The rows of a group lie close to one hidden flat surface of 11 dimensions, which passes through zero. Surfaces can cross.
(in the rows, 128 means zero)
Some rows, each with its group after it:
[138 137 141  89 133 104 132 138 132 145 156 102 131  72 102 110 106] : k156
[103 185 184 121 131 183 131 177   9 142 159 113  75  92 112 181 140] : k691
[ 77 102 153 152  86  76 123 124 120  87 115 161 157 125 101  29  77] : k504
[157 154 167 148 185  70 135 153 121 102 113 128 107 195 116 135 121] : k875
[ 89 124 151 179  96 105 166 112 123 136 100 153 127 124 122  82 121] : k504
[113 140 123  75  75 123 130 154  85 152 190 107 135 120 107 144  91] : k843
[ 70 126 136 178 117  98 129  97 167 162 179 103  96 129 149 115 108] : k843
[ 91 100 119 151  92 143 104 118 157 106  99 148 112 151 138  59 125] : k691
[ 83 118 132 159 105 120 159 137  87 152 127 130 102 134 131 116  87] : k843
[ 71 111 109 115 109 153 147 133  92 118 102 142  97 138 120  86 118] : k312
[ 64 163 133 177 155 154 152 140  88 116 167 119 103  95 109 121  71] : k504
[150 138 139 140 105 139 103 108 143 178 154 112 109 141 135 168 147] : k312
[168 132 172  85 150 127 105 130 104 122 129 121 177 104 122 149 183] : k504
[125 125 113 184 166  88 133  77 160 135 135 113 147 150 110 199 106] : k504
[134  90 103 161 130 106 125 118 129 124 151 168 178  80 194 123  96] : k875
[121 111 147 125 116 119 109 170  86 116 134 113 144 147 139 121  86] : k156
[200 140 114 125 137 171 115 111 157 149  82 146 126 157 115 131 166] : k875
[174 122 193 125 130 114 116 136 119 149 123 110 186 116 152 141 177] : k504
[135 128  95 151 115 154 101 124 189  86 144 129 154 151 165 138 140] : k385
[140 142 133 159 124 112 134 119 134 124 126 145 139 135 119 129 120] : k36
[138 116 152 144 145 122  78 128 152 116 117  89 119 175 153 189 170] : k36
[108 138 126 117 118 154 143 168 116 101 128 119 117  92 128  93 108] : k691
[105 140 135 169 171 147 169  81  89 119 111 158 185  99  90 137 139] : k504
[120 127 138 135 159 112 175 144  62 129 118 153 148 126 123 113  93] : k385
[138 136 169 132  80 120  69 166 152 119 164  72 129 144 133 132 117] : k36
[164 133 150 107  73 157 121 127 142 122  60 152 146 159  77  57 166] : k312
[125 104 166 185 106 179 104 135 114 191 140  64 180 111 143 159 108] : k875
[172  80 157 167 133 125  50 110 115 163  90 127 138 172 134 156 119] : k875
[154 149 105 135 136 187  95 133 123 101  97 129 109 150  67 148 103] : k312
[140 129  73  65 142 178 152 165  84 162 187 105 151 155 165 168 105] : k385
[131 132 145  99 120 133 143 159 113 151 162 118 125  60 177 124 148] : k36
[117  97 100 112 120 115 165  96 148 217 138 104 134 178 126 104 110] : k843
[174 159 115 101 134 166 111 139  89 120 154 184 106 145 175 152 171] : k36
[133 129  77  89 141 203 119 111 117 152 143 134 116 122 122 136 139] : k36
[181 135 130 138 136  93 111 127 165 135 115 127 106 154 133 165 137] : k504
[100  63 105 138 103 135  56 102 143 104  64 108 117 120  69 147  76] : k875
[194  94  53  81 130 175 128 118 154 138  56 181 112 157 157 105 161] : k36
[143 145 108  76 130 150 136 152 122 106 162 155 145 106 132  63 124] : k875
[ 73 121 145 139 123  93 150 130 134 108 135  86 155 159 109 129 113] : k843
[159 154 155 150 116  69 174 144 126 111  77 157 118 163 120 142 146] : k691
[150 138 139  51 127 125 118 160 137  97 139 118 131 111 123  88 162] : k312
[ 92 109 148  89 126 130 136 121 139 149 108  85 108 102 113 108 161] : k36
[131 133 117  99 130 146  92 157 120 107 149 110  95 152 145 154 130] : k156
[146 118 146 136 154 106 105 134  75 181 197 138 132  82 141 113  57] : k385
[149 136 170 168 118 138  91 111 104 120  95 177 101 120 134 129 166] : k156
[229 165 156  89  90  81 150 172 100 160 114 174  86 127 163 159 168] : k312
[143 125 161 125 137  86 124 146 142 109 131 130 145  75 131  79 117] : k691
[154 114 103 172 149  42 128 119 198 141 175  85 167 119 136 190  48] : k691
[153 163 141 108  91 118 111 126 133 125 125  95 131 140  45 188 123] : k843
[174 143 146 101 178 113 146 169 102 125 128 135 122  89 152 132 135] : k875
[151 107  66 156 171 175 111 114 189 105  66 133 115 160 122 116 110] : k691
[ 60  90  94  45  96 148 116 116 121 113 113 105 105 100  93 112 145] : k504
[ 87 133 114  86 113  88 160 140 130 113 159 107 111 131 151 156 147] : k843
[162 101  80 137 149 149 119 139 140 118 123 143 161 141 166 135  94] : k385
[116 104 121 134 139  80 138  96 126 175 157 156  94  89 182 142 128] : k385
[ 72 110 123 152  62  86 114 122  98 115 145 162  84 116 160 147 108] : k156
[140 130 168 157 169 161 120 113 119 140 101 114 151  83 126 147 169] : k36
[148 151 144 102  94 193 113 174 132 158 136  65 109 101 106 127 130] : k875
[182 153 187 126 113 121 128 187  95 110  86 134 127  82 107 112 122] : k691
[162  63 138 140 156 124 123 124  88 193 101 115 193 114 138 135  85] : k312
[ 91 153 180 114  94  85 161 133  93 113 127 168  93  54 123  90 159] : k156
[106 172 128  85 128 137 166 148 126  85 134 136 119 109  84  72 138] : k875
[155 160  89 135 138 146 119 124 111 153 207 137 134 171 147 181  94] : k385
[113 146 155 167 162 101 140 118 145  80 121 130 160 106 105 115 125] : k312
[178 145 120 128 150 147 139 117 164 162 140 126 148  68 124 124 131] : k156
[138 100  78 150 164 120 136 134 138 109  87 136 124 129 122 148  69] : k312
[147 110 125 151  95 164 109 131 119 125  76 148 137 172 126 109 130] : k691
[131  99 139 174  70  91 122 140 129 102  97 203 126 143 208  71 141] : k875
[187 150 174 151 126 118 115 134 138 125 106 141 148 109 120 124 146] : k312
[157 138 123 158 124 149 129 121 153 111  77 144 122 141 114 142 145] : k36
[102 118 126 104 110 125 123 120 126 161 161 110 107 127 141 125 132] : k312
[108 141 135 109 147 106 204 103  49 126 123 163 193 150 102 156 149] : k843
[127 123 136 140 137 116 137 127 138 124 101  98 164 148  73 113  95] : k156
[177 115  98 150 151 139 101 127 154 132 103 135 125 136 121 133  86] : k385
[121 155 133 127 172 169 124 139 130  83 150 127 145 125 144 113 156] : k156
[ 91 140  63 120 117 153 144 122 128  99 133 135 108 183 100 149  99] : k312
[ 93 116 109 127 120 156  79  38 161 170 165 124 118 187 108 131 171] : k691
[132 117 129 107  81 153 109 160 114 125 137 125 152 116 121  81  94] : k843
[134 137 113 112 170 207 121 127  58 124  94 171 100 195 135 127 170] : k843
[139 135 102 140 118 136 123 110 172 135 135 110 131 114  94 138 105] : k156
[133 105 124 149 129 152 129 123 170 104  58 135 139 103 129  83 149] : k385
[ 96  84 108  83 181 125  78 106 126 119 169 115 137 158 160 122 134] : k156
[136 144 130 106  98 153 116 151 156  94 114 149  92 113 149  84 174] : k385
[114 166 127 105 121 172 130 144 124 120 197 128 136 103 153 101 148] : k156
[121 121 101  66  77  94 160 159 141 127 151 121 108 119 162 127 135] : k691
[130 120  99 100 123 187 134 162 111 106 122 102 190 175 113 117 102] : k385
[143 130 114  98  82 136 118 173 104 103 122 128 117  97 117 146  96] : k843
[110 121 145 159 147 121 100 105 121 149 129 121  84 112 135 170 132] : k691
[156 112 156 106 127  94  66 124 145 173 181  86 129 145 136 144 123] : k36
[181 140 119 101 140 199  88 150 125 112 129 131 160 138 118 114 135] : k504
[102 159 146 149 108 143 144 124  69  74 132 164 179 116  93 142 128] : k843
[110  95 129 141 140 139 100 124 113 141 163 111 163  94 150 127  93] : k691
[135 120 161  80 130 140  93 148 102 123 126 101 133  78 105 123 142] : k504
[190 146 129 146 151 122  71 125 173 135 116  94  92 163  72 175  98] : k875
[121 105 107  95 116 110 153 172 122 114 125 124 126  94 148  89  86] : k36
[159 137 158 106 136 159 100 145 138 165 117  96  85  62  88  92 123] : k385
[168 161 182 224 152 140  92  96 143  88  84 166 162  83  83 121 139] : k843
[145 122  83 161 126 159 111 107 183 152 138  90 149 135 110 171  90] : k875
[110 124 161 120 155  84 120 158  95  75  81 125  96 149  94 121 117] : k36
[115 128 147 113 135 107 130  73 120 165 104 115 108  74  64 181 158] : k504
[126 174 107 107 140 126 149 169  95  83 214 145 137 160 191 176 132] : k385
[112 127 179 126 103  57 177  94  60 194  80 145 102 146  43 123 119] : k312
[133 103 105 139 126 179 139 102 133 149  80 128 162 114 112 125 142] : k504
[137 109 150 128 142 119 156 110 109 176 101 122 162 177 122 115 145] : k156

New rows, each followed by its group:
[115  91 103 131 116 155  96 113 123 171 141 100 141 144 106 122  70] : k312
[ 40 109 100  87  75 177 126 109 136  99  93 109 105 141  77  86 150] : k504
[150 145 143 225 162 146 113  84 140  92  77 154 174 133  79 158 125] : k843
[104 129 106 112 155 160 159 119 111 159 197  97 188  82 142 143 110] : k875
[151 126 142 148 143 144  84 152 135  85 135 135 151  83 145 116 111] : k843
[ 80 102 139 170 116 161 120 103 114 142 123 123 155 131 120  89 113] : k312
[133 160 154 134 133  89 101  58 118 151 189 169 123 113 100 155 155] : k875
[ 86 118 143 148 109  97 150 100 112 148 111 134  91 153 154 173 173] : k875
[149  89 128 102 139 147  97  95 124 171 134 153 148 114 160  84 158] : k156
[160 134 134 164 205 129 137 138 140 102 106 120 164  73 111 129  89] : k691
[ 88  95  88  87 105 113 145  69 152 178 116  97 134 195  65 129 124] : k312
[200 112 125  74 144 154 131 142 121 152  64 151 131 133 122  87 161] : k843
[203  97 148  77 113 193  82 112 134 208  87  79 166  71 105 172 184] : k504
[ 62 118  86 131 129 171 141  97 140 110 127 100 143 154 107 149 134] : k504
[128 125 116 173 104 178 141 154 123 137  85 149 106 111 127  66  89] : k504
[134  67 123 136 108  85  88 105 176 118  98 140 138 106 187 136 155] : k385
[184 124 164 160 118 177  98 168  31 149 114 139 188 172 126 162  95] : k691
[140 137 152 110 109 113 154 136 122 120  91 150 127 104 114  92 159] : k843
[126  93 119 111 117 158  80 106 125 155  97  94 113 131  89 166 129] : k875
[157 128 145 139 138  88 149 147 127 119  86 155 109 123 155 121 144] : k504
[148 172 155 137 110 132 138 116 122 137 186 129 178 158 141 172 172] : k312
[ 77 155 158 186 161 141 113 115 118  51 121 131 137 158 116 149 159] : k843
[158 134 140  84  89 106 141 131 169 123  99 142 127  94 119  83 180] : k843
[139  95  95  51 107 178 120 128 151 159 119 115 157 168 117  44 144] : k156
[139 191 132 161 153 132 128 117 130  94 142 160 103 171  86 136 128] : k504
[ 93 141 144 125 119 114 145 152  74 148 188  99 127  98 146 181 102] : k691
[155 123 106 124 161 172 124 107 138 146 142 106 189 148 147 187 158] : k504
[140 137  73 111 142  83 148  84 120 180 172 164  73  96 116 172  87] : k504
[130 125 161 176 107 122 103 156 141 104 113 131 123  69 132  87  97] : k843
[142 158 146 108 171  87 118 133 141 132 172 126  71 133 134 133 139] : k691
[164  81 117 149 155 142 107 130 133 146  56 115 136 163 146 163 124] : k875
[139  92 165 178 131  58  70 108 134 160 156 118 126 117 157 165  99] : k691
[154 161 139 106 162 133 153  97 147 120  94 143 125 120  82 124 189] : k691
[128 158 114 180  73 129 149 159 160 109 177 123 145 121 184 159 111] : k36
[148 145  84  67 149 129 140 155 134 118 201 145 142 131 163  92 109] : k875
[136 126  65 123 109 119 120 109 147 134 171 165 101 185 179 160 126] : k385
[105 142 132 113 100 122 140 133 122  95 123 122 145 142 101 133 140] : k843
[120 154 137 122 135  63 164 164 134 102 114 143  41 148 171 147 157] : k504
[213 174 110 149 103 172  97 130 182 101 105 148 136 171 108 159 158] : k312
[110 127 187 156  45  63 188 104 143 157  85 168 128 172 157  79 215] : k504
[176 139 134  81 128 149 145 146  95 138 111 133 169 101 116 148 154] : k691
[100 152 116  93 100  91 127  77 134 120 147 167  67 132  98 139 174] : k875
[152 146 144 137 115 117 126 121 128 120 120 166 120 168 163 141 183] : k36
[108 124 132  97 169 100 148 145 121 109 174 113 154  91 183 140 142] : k312
[187  90 125 121 190 124 130 150 110 171 103 131 138 105 167 116 100] : k843
[138 112 131 131 182 137 129 118 118 124  91 112 145  79 110 177 134] : k504
[117 147 180 161 140  67 114 124 101 108 162 145 135  93 113 122 104] : k875
[128 121 148 166 146 121 133  99 117 136  71 145 105 116 120 177 162] : k691
[140 153 128 163 155 144 128 138 153  85 129 104 164 143 111 164 122] : k385
[132 100  64  81 110  95 120 102 158 153 199 129 148 179 171 156 117] : k504
[139 111 113  91 113 101 147 140 131 125 136  95 196 129 101 145  96] : k843
[189  99  89 153 140 160 105 166 114 136  49 137  89 113 130 166  64] : k843
[ 65 152  74 120  97 161 155 141 120  74 189 144 142 173 161 122 121] : k312
[175 119 108  95 176 138 100 123 117 151 171 132 164 148 144 127 112] : k875
[140 113 117 132 135 107 114 122 158 105  88 130 120 144 112 137 127] : k504
[ 72 113 144 183 138 117 117 126 113 111 125 140  96 135 155 105 107] : k691
[158 122 159 113 105  90 123 117 117 182 143 115 153 135  97 126 116] : k312
[ 65 151  93 108 169 104 197 107 128 109 180 148 124 187 155 107 151] : k691
[125 118 132 120 111 132  99 110 134 124 115 125 134 114  81 109 114] : k504
[155 130 137 137 226  57 163 133 105 112 123 144 133  86 152 179 116] : k875
[152 153 117 156 212  87 150 114 122 111 127 145 110 113 126 205 119] : k504
[168 131  83 150 196 150 111  88  96 127 130 184 149 162 100 155  88] : k36
[127  90  91 157 121 182  84 126 153 133  90 104 113  95 130 150  95] : k691
[103 115  76 134 101 149 149 110 154  85 149 175 191  75 137  59  97] : k875
[ 88 105 132 128 145  51 183 104 165 121 115 131 141 115 160 111 158] : k312
[143 132  72  97 124 127 141 142 163 113 147 146 116 137 160 115 118] : k875
[144 121 113  91 124 193 130 157 124 132 105 111 149 136 124  87 134] : k875
[107 135 149 113  60 157 135 126 169 147 122 103 111 129 155 111 214] : k36
[165 144 156 180 116  87  82 143 128  80 128 158 147 198 114 130  87] : k36
[182 146 119  94 108  76 125 113 191 136 140 113 141 161  88 142 136] : k312
[167 159 123 156 143 182  98 141 152 122 172 109 167 119 129 143 111] : k385
[142 122 145 132 132  81 106 138 145  72 128 144 168 169 134 103 125] : k504
[126 132 147 174 129 138 172 137 100 162 109 149 117  84 146 107 112] : k504
[103 152 172 120 115 105 130 135 112 145 143 105  86 135 103 126 140] : k843
[182 147 127  92 101 148 104 143 140 167 142 131  80 160 159 138 169] : k875
[ 98 151 132 183  85 186 129 107  57 135 139 182 146 135  94 103  95] : k843
[137 137 127 201 118 144 133 106 126 124 130 146 192 164 112 142 102] : k312
[118 161 166 166 104 126 129 116  70 162 156 137 121 112  77 150  91] : k843
[ 86 138 124 142  66 121 135 151 154 114 137 100  89 117 130 128 112] : k875
[159 139 157 162  90 103 123 123 138 194 158 131 118 130 136 122 112] : k504
[146 161 136  99 127 175  91 164 106 114 149 126  88 107 101  99 113] : k504
[110 115  76 128 127  96 182  95 162 117 123 155 142 121 162 160 150] : k843
[104 144 131 127 118 131 142 124 140 107 124 134 114 122 112  91 141] : k691
[204 140 122 148 159 136  85 136 168  83  81 148 118  75 130 174 143] : k843
[149 124 192 129 194  89 141 147  80 151 115  93 170 132  97 130 108] : k843
[136 133 127 153  95 180 165  67 130 211 144 132 192 154 139 148 185] : k504
[144  95 150 121 163 135 101 123  94 150  75 120 128 228 127 136 151] : k875
[ 64  89 141 184 135  81 158  97 152 101  68 131 144 116 105  79 108] : k385
[103 122 135 190 133 149 102 153 138  84  92 130  83 117 151 116 104] : k843
[109 149  94  99 106 132 189  99 111 106  75 166 117 186  94 167 191] : k843
[169 157 110  89 103 183 113 146 126 135 139 126 137 191  97 107 134] : k691
[135 184 133 176 112 158  87 102 132 119 171 124 116 179  85 190 125] : k36
[125 161 181 164 113 129 120 145 130 155 152  89 100 129 125 146 138] : k504
[101 143 123 149  47 124  92 128 172 111 156 116  97 129 102 108  95] : k875
[223 124 165 118 143 173  85 173 113 146  90 130 146 107 138 102 135] : k875
[139 150 147 112 151  93 154 105 104 140 157 136 164 115 112 168 148] : k843
[ 95 127 114 118  89  87 139 151 148  87 130  84 137 127 104 174  96] : k843
[124 106 148 102 133 126  64 149 127 147 198  65 145 130 157 148 107] : k36
[ 80 107 131 150 149  99 175 121 113 119 143 123 178 131 177 142 139] : k504
[120 141 138 122 109 119 130 169  96 101 133 154  99 105 137  88  99] : k312
[160  91  99 112 105 113 121 154 129 169 108 143  77 115 177 125  98] : k312
[143 135 129 135 191 167 127 162  89  79 108 137 139  88 160 153 138] : k312
[158 133 118 128 122 114 120 103 150 163 103 121  94 151  92 166 128] : k312
[105 137 153 144  86 147  63  93 121 164 177 119 109 186 108 125 131] : k691
[132 119 116 162  93 114 121 116 196 115 117 110 168 118  91 101  89] : k691
[165 151 123 116 103 106  94 123 143 150 196 158 104 152 168 131 137] : k875
[139 147 144 121  89 135 136 143 112 124 150 149 155 145 139 105 139] : k312
[150 135 176 190  85  93 115  90 128 129  92 198 111  70 143 133 175] : k875
[138  97 132  95 128  99  72 135 105  97 113 154 109 127 116 104 105] : k875
[145 158 106 108 125 146 156 160 149 105 145 136 136 120 141  83 125] : k875
[182 140 108 121 112 116 166 145 105 128 120 211 139 101 140  66  99] : k36
[191 153 104 153 106 176  93 106 129 114  99 165 152 116  68 174 111] : k843
[201 151 144 152 140 131  86 160 107 147  92 129  48  78 100 202  92] : k843
